Every row belongs to one group in each of 3 separate groupings. Each group adds its own fixed numbers to the row, and there is some noise. The rows also spread widely along 2 directions, which tell nothing about the answers.
Some rows, each with its group in each grouping after it:
[ -7 -11  18  19  11   3  -3  -9  -3   7 -58  34 -15 -24 -20  -3 -18  30
 -10   9  17  -6 -18  21   9  -9 -10 -25] => R W F
[ -1   1  -3  -7   0   2   5  -2  23  -7 -14  10   1   2   5   8 -13  -4
   6 -19  21  -1   4   0   9  -1   6  11] => S L C
[ -2  11  -4 -14 -18   4  27 -10   5 -10   1   9  -4  -8   6  13  -6   8
  -4  -3   4   1  -5   2  12 -11  11 -10] => Q H C
[ 21  36   1 -37 -15  16  15   1 -17 -16  37 -23  10  -6  22   1 -31 -18
   3  -6  -9   7  -5  14  -7  10  24   2] => P U X
[  9  -8   6   4   0  -3  -8  -5   6   7   4   0  -1 -19  22   7   5  -2
  16  -6   5  15  -5  -4 -11   3  11  10] => P W E
[-14 -18  -9  23  -6 -17  10   1   4  -4 -21  14 -15  -7  23   9  10  35
  17 -16  17  14  16   1   7   2  -2   4] => Q H F
[ 12  14   4  -9  -9   4  12  -5 -11  -6  11   8  18   1 -13  -6 -30  -7
   0  -1  -4   0 -13  35   2 -14   7 -16] => R U Z
[  7   9  -1 -10 -10  11   4   6  16   2   7  -7  17  12  -1  11 -20 -21
   3 -11  16  -5  11   9   6  -4   9   4] => S L Z
[-14  -1 -16  13  -1  -3  21  -3   7 -13 -18  18 -14   4  12   4   3  18
  12 -19  34  10  19 -12   3   1 -14  16] => Q L X
[  0   6  -1  -6  -2   5  16  -8  -1  -4   6  -4  -2 -13   9   5 -13  -2
  11  -6  -2   8  -2   7  -3  -9  -3  -2] => Q U E
[ 12  13 -12 -20 -17  10   8   6   3  -3  33  -9  16  13  18   4 -12 -15
  14  -8   4  11   7  -1  -1   7  10   6] => P L Z
[  4  -2  -2  11  -2  -9   6  -6  -8  -6  -1  18  11   4  -6 -12 -22  10
   4 -10   7   6 -11  32   1  -7   0  -7] => R U Z
[ -3  -9   4  10  -5  -3   3  -3  16   0  -9   5   4   3   2  16 -15  -7
  -9 -15  17 -11   3  19  14  -8  16 -16] => S H Z
[ -1  -7   3  16   4 -13  -3   3 -10  -4 -19  15   1  -6   6 -12 -18  26
  13 -12   8  13  -7  27   2   0   0   0] => R U F
[  2  12  -3  -3  -4   1   9   5   9  -8  -3  -8   4   6  11  14 -12  -8
   6 -19  28   2  19   0   2   1   7  19] => S L X
[  4  -9  -1  -7   3   3  -3   3  -3  -6  -1  -2  -7  -8  26 -12 -22  16
  16 -12   0  12  -4  13   0  14   8  -3] => P U F
[  0 -16   6  23   6 -20  -1  -3  -4  -2  -6  19   6  -9   4  -6  -9  12
  17 -16  12  12  -9  22  -1  -7   1   6] => R U E
[ -1 -16   5  10  11  -9  -5  -1  14  -1  -8  -1   2 -11  10   3 -15  -9
   7 -21   9  -3   2  18  -2  -3   7   8] => S U E

New rows. What belongs after each?
[ -1  16 -13   3  -6   5  17  -9  -7 -10  -4   7  -7 -12   8  15   5   3
   6  -5  14   9   6  -4  -8  -7  -3  11] => Q W X
[ -6  -7   9   2  -9   0  22  -9   8   3 -16  10 -10 -17   0  13  -3   6
 -10   1   9  -5  -1   2  14 -11  -1 -21] => Q H E
[ -5 -23 -18  22   2 -16  -3  -3   3  -9  15   6   2   8  35 -13  -3  10
  28 -32  11  18   6   8 -12  12   4  17] => P U Z
[ 19  26  -6 -25 -10   3  10   5 -16 -17  48 -23  12   2  36   3 -13 -14
  18 -17  -5  18   2  10 -13  13  21  19] => P U X
[  0  10   3  -9   0   7  -5  -9  19  -4 -14  10   2 -15  -2  14  -9  -9
  -2  -9   7  -2  -7   3   2  -8  14   3] => S W C
[  3   5  -2   4  -2   3  -5  -5  14   2  -4  -1  11  -4  -2  15 -10 -14
   1  -7   6  -1   3  12  -6 -10  10   0] => S W Z
[  3  -3   5   9   5 -10  -1   1 -13  -5 -19  14   2  -7   1 -11 -24  24
   8  -6   4  10  -9  29   7  -2   2  -5] => R U F
[  0   1 -13   1   1 -16  -7   2  14 -18  18  -7  10   3  28   6  -4  -4
  22 -42   6  18   6  10 -10  -1  17  34] => S U C
[  0  18 -12 -10  -8   6  23  -6 -12 -17   5  -2  -3  -7  12   4 -15   1
   4 -15   8   7   5   8  -3  -4   1   1] => Q U X
[  7  11   3 -15  -1   5   3  13  10   2  -6 -16   5   3  10   6 -20  -5
  10  -8  15   0  13   5  11   5   8   6] => S L F
[  7   9   1  -1  -6  -8   2   8  -6   3  -3   6  10   3   3   2 -13  17
  23  -4  14  16   9   9   5  -5   3  11] => R L F
[  2  -4  -6  19   0 -16   3  -6  -6  -8   6  16  13   6   0  -7 -15  11
  12 -18   6  12  -5  29  -2  -7   2   4] => R U Z
[ -8   1 -15  -2  -6   4  26  -6  14  -9 -13  20  -3   0   8   1  -1  16
  11 -13  19   8   6  -8  12  -4  -8   7] => Q L C
[ 10  20  -3   4  -5 -15  11  -1 -19 -18  21  -1  14   3  11   2 -11   3
  13 -22   4  19   1  22 -12  -3   8  20] => R U X
[  3  11  -5  -1  -2   5   4  -1  -6   2 -11   3  -7 -14  11   9   3  13
  15   4   3  16   5  -3  -6  -6   1   2] => Q W F
[ -2  -4 -12  16   2 -16   6   1  -3 -16  13   3  -5   2  41  -7   0  14
  22 -31  13  23   6   6 -15  18   8  24] => P U X
[ 12  24  10 -32 -13  19  21 -10   1  -5 -11  19  10  -5 -26   2 -34  -2
 -12  11   9  -6 -17  15  18 -13   5 -22] => R L C
[  5  13   2  -1  -4  -9  10  -4 -15 -15   3  10   6  -3   0  -3 -20  10
   5 -17  12   9  -4  24  -8  -3   4   4] => R U X
[ 12  19   3 -13  -7   7   7  -5  -6  -7   9  -3  -2 -13  16  11  -6  -8
   3   0   5   9  -4   1 -10   7  16   7] => P W X
